The first 9 rows are patterns. Each new row is the sum of 2 different patterns, raised or lowered, with some noise. Before adding, each is slid sideways (what falls off one end comes back at the other), maybe read backwards, and multiplied by a number that may be negative. Names go in the order of the patterns.
Known rows, each followed by the names of its patterns:
[-0.64  2.16 -0.60 -0.74 -0.08  1.31 -2.42 -1.22  0.53 -1.73 -1.27  0.98
 -1.28  0.01  0.55  0.80  1.48 -1.01  0.94  0.79 -0.29  0.80 -0.09 -0.05
  2.01 -0.95  0.99 -1.12  2.19 -2.00  0.02  0.24 -0.59  0.64  0.98  2.67
  0.44  0.16  0.31  0.11 -1.59  0.01 -1.57  1.29] -> (8)
[ 0.58  0.01 -1.06  0.28  0.35  0.25  1.53 -0.46 -1.66  1.08  1.19  1.63
 -0.53 -0.36  2.13  0.42 -0.89  0.57 -1.21 -1.06  0.69 -0.94  0.11 -2.32
  1.40 -0.65 -0.14  1.22  0.44 -0.21  0.27 -1.70 -0.45  0.59 -0.28  1.64
  0.16 -0.44 -1.35 -0.36  0.51  1.78  0.43 -0.23] -> (7)
[ 0.04 -0.05 -0.86  0.61 -0.42  0.56 -0.63  0.65  2.53 -0.36 -0.44  0.59
  0.69 -2.52 -1.96 -1.03 -0.09 -1.86  0.80 -0.31 -0.65 -0.83  0.28 -0.84
  1.42 -1.09 -1.71  1.55 -2.39  0.41  0.18 -0.37  0.46 -0.10 -0.32 -0.60
 -0.82 -0.19  0.62 -1.80  1.60  0.87 -0.27 -0.18] -> (4)
[ 0.41  0.55 -0.81  1.65  2.07  2.07  1.92 -0.79 -0.09 -1.24  0.58 -0.55
 -0.89 -0.25  0.61  1.06  0.42  0.65  1.44 -2.48 -0.42  1.98  2.26  0.43
  0.59 -1.82 -0.08  0.36  2.06 -1.02  0.25  1.33  0.54  2.12 -1.80  2.04
 -1.93 -2.46 -0.05 -0.92  0.74  1.02  1.30 -1.91] -> (0)
[ 2.48  1.62  2.52  2.70  0.67 -1.88 -1.37 -0.69  3.27  0.39  0.92  1.19
 -0.26  0.62 -0.61 -0.11  1.58  0.02 -1.57  1.40 -1.01 -0.20 -0.21  1.65
 -0.69  0.99 -0.15  0.37 -0.72  1.18  1.56 -0.16  1.60 -0.72  0.49 -0.12
 -1.23 -0.24 -0.57  1.72 -0.19  0.30 -0.47 -0.06] -> (1)
[-0.95 -1.30 -1.29  0.26 -1.31 -1.54 -1.52  0.13  0.74 -0.08 -0.85 -1.54
 -0.54 -0.96  0.13 -1.82  1.91 -0.82  0.84  0.08 -1.62  0.70 -1.13 -0.63
  0.37 -0.17 -1.58 -1.75  0.57  0.65 -0.12 -0.51 -1.32  0.96  1.15  1.16
 -1.19 -0.42  0.00 -0.84 -0.34  0.55 -0.73 -0.03] -> (2)
[ 0.75  1.54 -1.09 -1.34 -1.62 -1.53 -1.57  2.70  1.24  0.14  2.01 -1.03
 -1.16  0.17 -0.17  1.01  1.64  2.76  1.52 -1.86  0.05 -0.36 -0.61  0.24
 -0.08  1.25  1.17  0.45  0.69 -0.65 -0.52 -0.26  0.54 -1.32 -0.85 -0.51
 -0.61  0.09  1.64  0.57 -1.11  2.75  0.98 -0.73] -> (6)
[ 0.38 -0.89 -1.84 -0.56 -0.08 -1.74  0.82  0.24  1.17  0.04  1.79 -0.29
 -2.50 -1.15  1.28 -0.12  0.14  2.05  0.51 -1.96  0.98 -1.32  1.59  3.04
  0.50  0.29 -2.21  2.86 -1.33  0.09  0.82 -0.05  2.25 -1.47  1.29 -0.33
 -1.31  0.21 -1.48 -0.86  0.95 -1.08 -0.22  1.17] -> (5)
[ 1.17 -2.07 -1.19  1.15  0.56 -1.09  0.16 -0.54  0.25 -0.40 -0.22 -1.37
 -0.76 -3.41  1.49  0.93  1.18 -1.52 -0.41 -1.05 -0.39  0.97 -0.30  2.55
 -0.46  2.03  0.42  0.83 -1.52 -0.44  0.38 -1.44  0.36  1.88 -0.16 -1.71
 -1.20  0.67  1.26 -1.07  0.71  2.32 -2.59 -0.83] -> (3)

New rows, each followed by the names of its patterns:
[ 2.55  2.83  2.24  1.40 -0.25  1.21  3.82  1.45  2.85  4.49  2.15  1.65
  4.48  0.19  2.99  4.60  3.04  0.96  0.80  3.44  2.32  2.22  3.75  2.01
  3.42  0.85  3.03  0.09  0.26  1.76  1.54  1.30  2.43  2.66  0.31  3.71
  1.76  2.02 -0.53  1.92  2.30  0.05  2.82  1.52] -> (8) (5)
[-1.33 -0.80  0.36 -0.26 -0.64  0.56  0.01 -1.80  0.81  0.52  1.45 -1.29
  1.61 -0.98  0.29 -0.24 -1.39 -1.01 -0.43 -0.23 -0.58 -0.42 -2.40 -0.92
 -1.62 -1.28 -1.35  0.64 -0.07 -1.01 -1.65 -0.08  0.71 -2.14 -1.42  0.00
 -1.73 -2.21 -0.14  0.98 -1.53  1.04  0.40 -0.65] -> (2) (3)
[ 3.27  1.39  1.04  2.02  0.31  2.78  1.68  1.37  5.38  0.83  3.94  1.68
  0.65  2.75  2.18  2.76  0.60  0.75 -1.31  1.46  1.30  4.92  4.71  4.92
 -1.53  1.34  1.25  1.47  0.17  0.82  3.02  1.24  0.80  1.44  4.33  0.34
  2.88  2.53  2.49 -0.57  0.89  2.52  1.34  1.76] -> (4) (1)
[-0.37  1.45  2.24 -0.22 -1.69  1.27 -1.44  3.11  2.19  3.93  1.67 -0.73
  0.34 -1.05 -1.91 -1.21 -1.29  0.46  0.65  1.42  2.64 -1.03  2.62 -2.19
  0.75  0.06  2.21  0.72 -0.05 -0.96 -0.53 -0.14  3.29 -1.79 -0.23  1.13
  1.05  3.91 -2.36  3.05  0.58 -2.28  1.58  2.08] -> (8) (0)
[ 3.24  0.94  2.18  3.08  2.60  1.36  4.01  2.79  2.07  0.87  1.30 -0.11
  1.92  5.54  2.59  3.49  3.69  1.18  1.10  0.87  1.72  2.50  4.67  3.80
  3.57  0.27  2.12  3.61  2.97  4.41  4.74  3.69  1.93  1.22  2.04  4.44
  2.17  2.52  3.51  0.79  1.95  1.25  1.20  3.36] -> (1) (6)
[-0.52 -3.06  1.24 -0.25 -2.12  0.60  1.84 -0.10  0.40  1.48 -0.10 -2.24
  0.78  1.16 -0.11 -1.65 -0.66  0.18 -1.72  0.19  0.65  0.74 -0.31  1.82
 -1.57  1.26 -0.82 -0.09 -2.02  0.04  0.78  0.37  1.44 -3.19 -1.32 -2.58
 -0.62 -0.62  0.15 -0.55  0.66 -1.04  1.05 -0.04] -> (8) (3)
[ 1.21  0.05  1.40  3.22  0.34 -0.11  0.33  1.58  2.15  1.87  2.60  2.13
  1.83  1.52  2.24  0.86  1.61  1.45  0.85 -0.31  0.10 -0.51  3.84  2.11
  1.10  2.29 -0.21 -1.98  2.75  2.07  3.09  1.79  3.44  2.17 -0.30  1.84
  1.01  2.43  1.46  2.83  2.56  2.96  0.91  1.53] -> (6) (3)
[ 0.13 -0.58  0.49 -1.77 -2.45  0.42 -3.04  0.58 -1.71 -2.95 -2.75 -2.36
 -0.64 -1.88 -0.12 -2.80  0.73 -0.84 -1.77 -0.59 -0.56 -1.27 -3.11 -0.11
 -1.82 -3.44 -3.28 -0.27 -3.92 -1.36 -0.94 -1.35 -2.58 -1.28 -2.17 -0.80
 -1.86 -2.68  2.20 -2.82 -2.92 -2.70 -0.74  0.79] -> (4) (1)
[ 2.32  2.43  4.28  2.57  1.83  1.84  0.20  3.14  1.75  1.75  0.86  0.88
  2.14  3.57 -0.55  1.96  2.96  1.49  1.69  2.46  0.76  2.91  2.29  1.04
  4.34  1.49  1.41  0.44  2.25  3.33  4.32  2.76  3.85  2.70  1.35  2.32
  1.28  2.56  1.54  1.75 -0.38  3.23  2.08  1.56] -> (7) (1)
[ 0.50  2.43 -0.43  2.21  0.56  2.15  1.53 -0.29  0.34 -0.57  2.33  4.84
  0.68  1.79  0.03  0.96  1.13  2.32  2.95  0.01 -0.03  0.86 -0.70  2.26
  1.21  0.54  0.43 -2.80  2.28  0.48  0.23  3.33 -0.10  1.27  0.96  1.48
  1.77  5.04  2.03  0.51  3.31  0.32 -0.27  0.97] -> (0) (1)
[-2.24 -0.25 -1.31 -3.01 -1.26 -2.54 -0.85  0.65  1.17 -2.20 -2.27 -2.66
 -0.87 -3.62 -0.61 -0.61 -1.91 -1.11 -2.11 -0.64  0.29  0.17 -1.14 -0.99
 -1.69 -2.39 -0.56 -1.22 -1.46 -0.56 -1.95 -1.31 -1.56 -0.85 -2.34 -0.05
 -1.15 -0.38 -2.13 -0.82 -0.95 -1.00 -1.92 -1.54] -> (7) (1)
[ 3.36  4.00  2.80  4.16 -1.31  1.41  0.23  1.29  0.34  1.81  4.85  2.83
 -0.41  2.36  3.01 -1.03  2.20  3.87  1.08  2.30  0.86 -1.60  1.57  1.40
  4.86 -1.31  2.14  1.93  0.33  2.51 -0.83  3.33  1.57  2.52  3.75  0.14
  3.60  2.77  1.84  2.86  0.37 -0.44 -0.23  0.65] -> (1) (5)
[ 0.70  0.53  1.69 -0.16  3.22 -0.05  2.68  0.73  0.10 -0.96  2.94  0.66
  1.28  2.23  2.39  0.03  1.79  1.15  1.78  4.41  1.30 -0.05 -1.56  2.55
  0.91  0.72  2.06  0.20  3.01  1.56  3.49  2.81  1.72  1.78 -2.57 -1.19
  1.02  2.77  0.66  2.68  2.62 -0.18 -0.34 -0.09] -> (1) (5)
[-1.28  0.61 -2.35 -2.68 -1.01 -3.23 -3.09 -0.89 -2.15 -1.04 -3.10 -4.74
 -2.04 -1.92  0.63 -3.88  1.28 -3.07 -3.00 -2.48 -3.17 -0.55 -2.47 -1.67
 -1.29 -2.43 -2.40 -1.09 -4.46 -1.71 -2.21 -2.14 -2.05 -1.13  0.53 -1.91
 -3.56 -0.34 -1.71 -1.59 -3.17 -2.95 -2.90 -2.21] -> (5) (3)
[ 1.21  1.14 -1.06 -1.82 -0.55  1.76 -0.89  0.63  0.10  0.28 -0.90  0.41
 -0.15 -2.01  0.10  1.26  1.39  0.56 -1.29  0.01 -0.86 -0.59 -1.49 -1.62
  0.34  0.96 -2.03  2.37  0.94  1.92  1.20 -0.08  0.87 -2.29  0.37 -0.46
  3.48  1.90 -1.18  1.00 -2.01 -0.75  0.00 -0.69] -> (6) (5)
[4.05 4.64 0.68 2.41 1.23 1.42 1.85 2.49 2.74 3.54 1.13 0.95 1.83 2.61
 4.13 2.38 2.31 4.71 4.03 0.50 1.81 1.71 3.20 1.22 1.93 1.47 2.69 1.99
 2.48 3.46 2.84 2.01 1.71 0.27 1.49 2.25 2.71 1.54 4.78 0.83 1.24 0.79
 4.09 0.66] -> (0) (1)
[-2.63 -1.54 -1.37 -2.03 -1.14 -3.70 -2.36 -1.81 -1.65 -1.65 -2.54 -1.84
 -1.88 -2.08 -2.30 -2.30 -2.08 -0.83 -4.08  0.20 -1.93 -2.57 -1.69 -0.61
 -2.10 -1.85 -3.41 -2.67 -1.23 -3.29 -0.59 -1.38  0.50 -1.47 -3.46 -3.93
 -2.74 -4.13 -2.04 -1.40 -2.44 -1.54 -2.21 -2.34] -> (1) (2)
[ 1.37  3.89  0.94  1.06 -0.24  2.11  2.27  0.16  1.04  2.29  2.26  0.98
  0.51  1.92  2.58  0.71  1.29  4.33 -0.60  0.34  3.18 -1.52  1.75  2.60
  2.21  1.17  2.78  1.56  1.50  0.48  1.09  1.42  1.81 -0.64  2.40  2.93
  3.01  0.90  0.59  1.06  0.48  2.48  1.29  3.19] -> (2) (3)
[-2.43 -1.32 -2.92 -2.84 -1.06 -2.08 -0.55 -1.56 -1.61 -2.41 -2.76 -2.23
 -1.82 -3.69 -2.64 -1.83 -3.61 -0.44  0.22 -1.59 -3.04  1.23 -1.23 -3.14
 -0.66 -0.61 -2.86 -3.31 -2.92 -1.81 -3.60  0.38 -0.32 -1.28 -1.23 -3.77
 -3.69 -1.61 -3.62 -0.57 -0.10  0.62 -0.88 -3.82] -> (4) (6)
[ 0.37  1.74  1.06  2.55 -0.26  1.49 -0.63  1.71  1.54 -0.72  2.55  1.19
  0.81  0.41 -0.24  0.28  1.61  0.52  0.69  0.80  0.13  1.49  0.02  0.15
  0.80  1.04  0.95  0.19  2.33  1.14  1.83 -0.13  0.76  0.39 -0.38  1.44
  0.38 -0.44  0.70  3.24  1.76  1.19  1.59  1.21] -> (4) (2)
[ 0.84  0.47 -2.20  0.27 -1.10 -2.74  0.65  1.45  1.95 -1.01 -1.42  1.31
  0.09 -0.71 -1.06 -2.56 -0.47  1.83 -1.87  1.18  0.66 -0.32  0.64 -0.17
  1.99  0.38 -1.11  1.01  1.88  1.20 -2.50  0.26 -1.67  1.73  1.99 -0.65
 -1.99 -0.03 -0.40 -3.01 -1.62  0.86  0.37  0.69] -> (2) (5)
[-0.67  1.09  0.38  4.18  4.05  5.23  3.53 -0.81  2.09 -1.00  1.40  0.28
  1.53  2.34  4.04  2.79  1.64  2.68  0.95 -0.42  2.18  1.89  1.76  0.27
 -0.09  2.93  2.49  0.41  3.05  4.81  1.75  3.04  3.59  2.08 -0.19  1.56
 -0.06  0.80  0.14  4.56  3.00  3.06  4.74  3.86] -> (6) (3)
[-1.04 -2.54 -1.20 -0.36 -3.15 -2.72 -1.32 -2.30 -4.03 -3.34 -2.83 -3.59
 -1.82 -3.40 -2.72 -3.16 -2.05 -1.60 -2.02 -3.62 -4.08 -1.44 -3.29 -1.95
 -2.94 -0.19 -2.56 -1.15 -2.31 -3.07 -1.73 -3.24 -0.78 -2.86 -1.33 -2.55
 -4.41 -1.15 -1.83 -1.36 -2.01 -2.78 -1.68  0.12] -> (4) (2)
[-0.02 -0.46 -5.05 -0.31 -0.67 -3.25 -0.13  1.20 -0.30  2.03  1.45  0.15
 -4.93 -1.59  0.84 -1.87 -0.90  0.93 -1.39 -1.68 -0.89 -1.85 -1.43 -2.62
  3.52 -1.15  0.57 -0.31 -1.30 -0.82 -3.18 -0.76  0.20  0.04 -3.06 -0.69
 -1.33 -1.21  0.42  0.44 -0.26  0.47 -1.84 -1.83] -> (6) (3)
[-1.06 -0.62  0.13 -0.16 -2.14 -1.71 -0.94 -3.27 -1.07  1.22 -0.37 -1.06
 -0.66 -1.68 -2.70 -2.72  0.11 -1.50  0.70 -2.28 -3.94 -2.80 -1.55  0.80
 -3.76  0.05 -0.30 -2.30 -1.04 -2.95 -0.67 -2.00  0.22 -0.70 -2.03 -1.17
 -0.23 -1.62 -2.05 -1.43 -1.18 -2.12  0.34  1.10] -> (7) (5)
[-1.73 -0.19  0.93  2.36 -3.33 -1.13 -1.66 -1.29 -0.60  0.44 -1.58  1.14
 -1.81  0.69  0.03 -0.89 -1.48  0.23 -0.26 -2.56  0.20  0.50 -0.83 -0.41
 -0.93 -2.32 -0.64 -0.41  0.25 -0.40 -1.86 -0.26  0.17 -1.41 -0.09  0.02
  1.07 -2.12  1.42 -0.26  1.31 -0.45 -1.56 -1.88] -> (7) (3)
[ 1.00 -1.09  3.40  1.20  2.62  2.76 -1.56  2.00  2.05  3.39  2.16  1.10
  2.73  1.78 -0.95  1.76  1.31  2.00  1.63  4.05  1.55  0.00  2.31  2.44
 -0.31  0.05  3.26 -0.99 -0.42  3.09 -0.73  2.23  2.09  2.45  3.86  0.95
  3.16  1.04  1.71  2.06  2.02  1.64  1.81 -0.50] -> (8) (1)
[-0.20 -0.85 -1.59 -1.07 -2.15 -0.01 -1.75 -1.95 -0.29 -1.63 -2.08 -1.25
 -1.57 -0.34 -2.13 -1.78 -1.38 -1.80 -1.81 -0.59  1.26 -1.69 -1.86 -1.96
 -1.16 -3.05 -3.12 -1.86 -0.81 -2.93 -0.83 -1.73 -2.73 -1.61  0.35 -2.34
 -1.32 -2.80 -2.25 -0.14 -4.27 -1.55 -0.44 -2.18] -> (7) (4)
[ 4.67  2.97  3.65  3.67  1.18  0.98  0.85  0.90  1.73  1.62  0.09  3.95
  2.28  1.36  2.44  2.33 -1.20  1.07  3.81  4.01  1.81  1.24  1.49 -0.24
  0.92  3.76  0.65  1.12  2.30  2.64  3.12 -0.01  2.84 -0.22 -1.64 -0.86
  1.12  2.15  1.94  2.15  1.51  3.63  2.82  0.74] -> (4) (0)
[-0.65 -2.32 -0.03 -0.51 -1.85 -0.08  1.69  0.47 -1.24  0.12 -0.07 -1.67
 -0.95  1.93  0.95  0.54  1.40 -1.18 -0.86 -0.86  0.81 -0.36 -0.78  1.18
  0.96  0.75 -0.52  1.23 -2.84 -1.20 -1.79 -0.56 -0.46  0.04  1.14 -3.08
  1.03 -0.32 -1.32 -1.10 -0.18  1.67 -0.20  0.17] -> (0) (5)
[ 0.29  0.28 -0.24 -0.39  1.77 -1.15  0.13  1.87  0.41 -0.97  2.72  0.11
  1.29  1.47  1.82 -1.51 -0.29  0.93 -1.38  1.52  1.25  0.70  0.42 -2.20
 -0.56 -1.25 -1.09  1.65  2.34  2.03  1.77  0.30  2.01 -0.98 -0.29  0.74
  0.93  1.12  1.73 -0.09  1.02  2.79  0.05  2.74] -> (4) (6)
[ 1.58  1.05 -0.11 -1.44 -1.36  1.21 -1.61  1.18  2.62  1.83 -0.34 -1.41
 -1.49 -0.18 -0.57  1.58  0.92  0.96  1.93  0.44  0.89 -0.21  1.53  1.13
  1.48  1.57  0.14  0.26  1.17 -2.15  2.05 -0.81  0.57  1.31  0.42  0.21
  0.91  0.44  1.42  0.81  3.21 -0.26 -1.33  0.87] -> (1) (2)
[-0.69  0.09 -1.09 -1.69 -0.48 -0.28 -3.11  0.99 -3.68 -1.68 -3.35 -0.47
 -1.61 -4.18  1.94 -1.83 -2.65 -4.28 -3.32  0.92 -1.77  0.33  0.60 -4.29
 -2.96 -3.13 -2.14  1.94  3.10 -0.23 -1.32 -1.70 -3.31 -1.18 -2.68  1.27
 -2.16 -1.56 -0.92 -0.60 -1.47 -3.41 -0.11 -0.94] -> (1) (5)
[-4.36 -2.22 -3.08 -3.06 -0.71 -1.19 -1.42 -1.97 -2.71 -0.92 -1.02 -1.87
 -1.07 -2.06 -0.97 -4.48 -0.19 -2.68 -0.85 -1.82 -0.45 -1.92 -3.16 -2.05
 -3.04  0.03 -0.98 -1.14 -1.05 -0.69 -0.20 -2.79 -1.97 -1.53 -2.11 -1.56
 -3.60 -3.36 -3.69 -3.30 -3.02 -0.76 -1.43 -0.43] -> (1) (2)
[-0.49  2.55 -0.74 -0.75 -1.44 -2.38 -1.37  0.78 -1.40 -0.83  0.40  1.78
 -2.63 -0.66 -1.08 -2.10 -0.17 -2.61 -0.20 -1.42  0.67 -0.72 -1.98 -0.03
 -0.07 -0.58 -0.80  0.71 -0.60  0.94  0.38 -1.17 -2.37 -1.71  0.76  1.73
  1.40  0.26 -1.63 -1.32 -2.32 -1.42 -0.13 -0.80] -> (0) (6)
[ 1.13  0.57  1.08  1.92  1.89 -0.01  2.74  2.28  2.92  1.37  3.09  0.62
 -0.13  1.15  1.99  1.79  2.14  1.59  0.93 -0.48  3.35  1.08  2.23  2.56
  1.11  2.80  0.96  3.30  0.48  2.03  2.46  0.81  4.06  0.48  1.64  1.81
 -0.82  2.77  0.52  1.53  2.10  1.48  1.95  1.81] -> (2) (5)
[ 0.27  1.31  0.02  0.30  2.99  0.28  3.93  1.80  3.06  3.48  1.15  0.05
  0.26  1.30 -1.02  1.14  3.02  1.92  0.06 -0.69  0.80  1.66  0.57  1.40
  2.41 -1.56  0.89  2.12 -0.07  0.03  2.30  1.57 -0.18  0.61  2.05  2.86
  1.93  0.24 -0.09  0.78 -0.82  3.98  1.19  1.58] -> (2) (3)
[ 0.78 -0.81 -2.47  1.86 -3.33 -0.95 -2.87 -0.91 -1.06 -2.97 -0.84 -0.62
 -2.16 -1.54 -1.24 -2.38 -2.35 -2.37 -0.11  0.87 -1.22 -2.99 -2.28 -2.45
 -3.48 -0.51  0.74 -2.23  1.94 -0.11 -0.77 -2.15 -2.72 -2.73  0.50 -1.91
 -1.00  1.27  0.58 -2.53  2.62 -3.92 -0.69  0.77] -> (5) (3)
[-2.94 -1.24 -3.58 -2.27 -0.60 -1.09 -1.85 -3.01 -2.47 -4.10 -2.71 -3.88
 -2.93 -1.58 -1.59 -1.56 -3.01 -5.88 -1.72 -3.08 -4.33 -1.86 -3.97 -1.61
 -3.58 -2.05 -2.76 -2.22 -3.72 -2.39 -4.23 -2.81 -3.27 -0.38 -2.48 -3.05
 -2.44  1.28 -0.74 -3.86 -3.10 -2.57 -0.95 -3.33] -> (4) (2)
[-0.25  1.45 -0.25 -0.21 -0.73 -0.90  0.78 -0.02  0.38  1.44  0.08 -0.39
 -0.39 -0.96  1.86 -1.06 -1.88  0.56 -1.23 -3.32  1.13  0.13 -0.61  0.71
  1.24 -1.72  1.99 -0.69  0.86 -2.43 -0.47  1.65  0.09 -0.41  2.30 -0.27
 -0.64 -0.39 -0.75  0.02 -3.63  2.62 -1.67  0.84] -> (8) (7)
[-1.86 -3.71 -2.01 -3.37 -2.11 -3.33 -0.79 -1.81  0.18 -5.18 -1.89 -3.88
 -1.39 -2.15 -3.35  1.11 -2.92  0.33  0.78 -1.42 -3.57 -0.75 -0.21 -1.98
 -3.20 -0.69 -0.25 -2.86 -2.54 -0.93 -1.58 -2.65 -0.66 -0.21 -3.58 -0.62
 -0.13 -3.71 -3.97 -1.41 -1.13 -1.19 -1.96 -1.78] -> (7) (3)
[ 0.40 -0.40 -0.54 -0.40 -1.77 -1.21 -1.49 -1.48 -0.59 -1.14 -0.61 -0.67
 -0.08 -1.59  1.01  0.51 -2.89 -2.16 -0.74 -0.26 -0.19 -1.32 -0.66 -1.58
 -0.48 -0.50  0.89  0.32  0.47 -0.70 -0.35 -0.15 -1.01 -0.46 -1.39 -1.37
  0.66 -1.42  1.18 -0.44 -2.02 -0.48 -2.90 -1.11] -> (7) (5)
[-1.62 -1.86 -1.66 -0.93  0.17 -3.13 -0.46 -0.81 -1.44  0.72  2.03  2.94
  2.39 -0.14 -1.49 -2.70 -1.63  2.51  0.18 -0.14  1.16 -1.99  0.66 -0.09
 -1.98  1.87 -1.49 -2.47  0.72 -1.58 -1.35 -0.96  1.26 -0.98 -0.02 -1.38
  0.26 -2.59 -0.46  1.07 -0.67  0.29 -1.31  0.22] -> (4) (1)
[ 2.85  0.61  4.00  5.35  1.69  2.58 -1.31  4.32 -0.50  0.90  3.08  1.52
  3.93 -0.20  3.27  0.56  0.42  2.05  1.26  0.30  3.54  0.48  0.36  2.96
  2.35  0.45  0.07  0.58  1.03 -0.42  0.16  2.38  3.79  2.56  3.40 -0.28
 -2.25  0.03  1.39  1.89  2.16  3.65  2.28 -1.13] -> (1) (5)
[-0.56 -2.08 -2.60 -1.45 -0.20  0.16 -1.22 -0.14 -3.96 -1.64 -0.67 -5.29
 -2.93 -1.86 -1.16 -3.60 -0.55 -1.51 -0.58  1.82  0.98 -1.75 -0.46 -1.78
 -5.58 -2.24 -1.31  1.15 -1.38 -1.81 -2.53 -4.18 -2.61 -1.10 -1.98  0.46
 -1.47 -3.75 -0.73 -4.13 -3.41 -2.26 -1.00 -1.86] -> (1) (6)
[ 1.57 -1.42  1.94 -4.10 -0.49 -0.93  0.30 -2.00  2.60  0.17 -1.81  1.08
 -1.57 -1.72 -1.17 -1.28 -1.73 -0.83 -1.94 -0.13 -0.46 -1.94 -2.11 -1.88
  0.83 -0.21 -3.07 -0.40 -1.28  0.06 -4.89  3.26 -0.43 -2.17  1.36 -0.49
 -2.66 -3.94 -0.51 -0.98 -0.80 -1.39  0.95 -1.25] -> (8) (3)
[-1.64  1.88  1.78 -0.33  0.60 -0.42  3.51  0.12  1.26  2.38 -2.23  1.34
  1.42  3.00  0.61  0.25 -1.16 -0.78  0.52  3.16 -1.21  0.41  2.45  1.37
  2.27 -2.52  2.33 -1.43 -2.92  0.88 -0.73  2.13  1.55  2.95 -1.63 -0.92
  0.20  0.22  2.13  2.25  3.70  2.52 -1.56  0.99] -> (0) (5)
[ 2.11  0.18 -1.02  2.14  0.68 -0.18  1.78  4.04  2.79  0.48  0.86 -0.67
  1.06  0.52  3.42  0.47  4.10  2.14  3.46  1.66 -0.63  2.58  1.38  0.08
  2.38  2.62  0.07  1.25  2.53  1.50  2.64 -0.30  0.28  2.23  2.73  3.91
 -1.38  3.46  1.62  0.78 -1.21  1.01  2.04  1.13] -> (2) (5)
[-0.33 -0.12 -4.40 -1.05 -0.46 -2.00 -2.32 -0.46 -2.87 -2.94 -0.53 -3.13
 -0.20 -1.65 -0.63 -1.77 -2.19 -2.37 -0.27 -0.85 -1.74 -2.19 -1.72 -0.71
 -0.59 -0.83 -2.88  1.10 -1.21  0.59 -0.30 -0.17 -2.62 -1.96 -0.90 -2.17
 -1.95 -0.55 -1.75 -1.16 -1.10  0.05  0.44 -2.47] -> (0) (3)
[ 1.18  2.55  2.45 -1.16  0.66  1.42  2.13 -0.34  0.62  0.97  1.25  1.22
  1.87  1.50  1.97  1.80 -1.92  2.81 -1.33  1.27  2.50 -0.19  2.34  1.39
 -0.03  0.41  1.69  2.62  0.90 -0.93  2.00  2.01  2.11 -0.01 -0.20  0.19
  1.65  2.11  0.25  2.23  0.87  0.73  3.44  0.75] -> (4) (2)
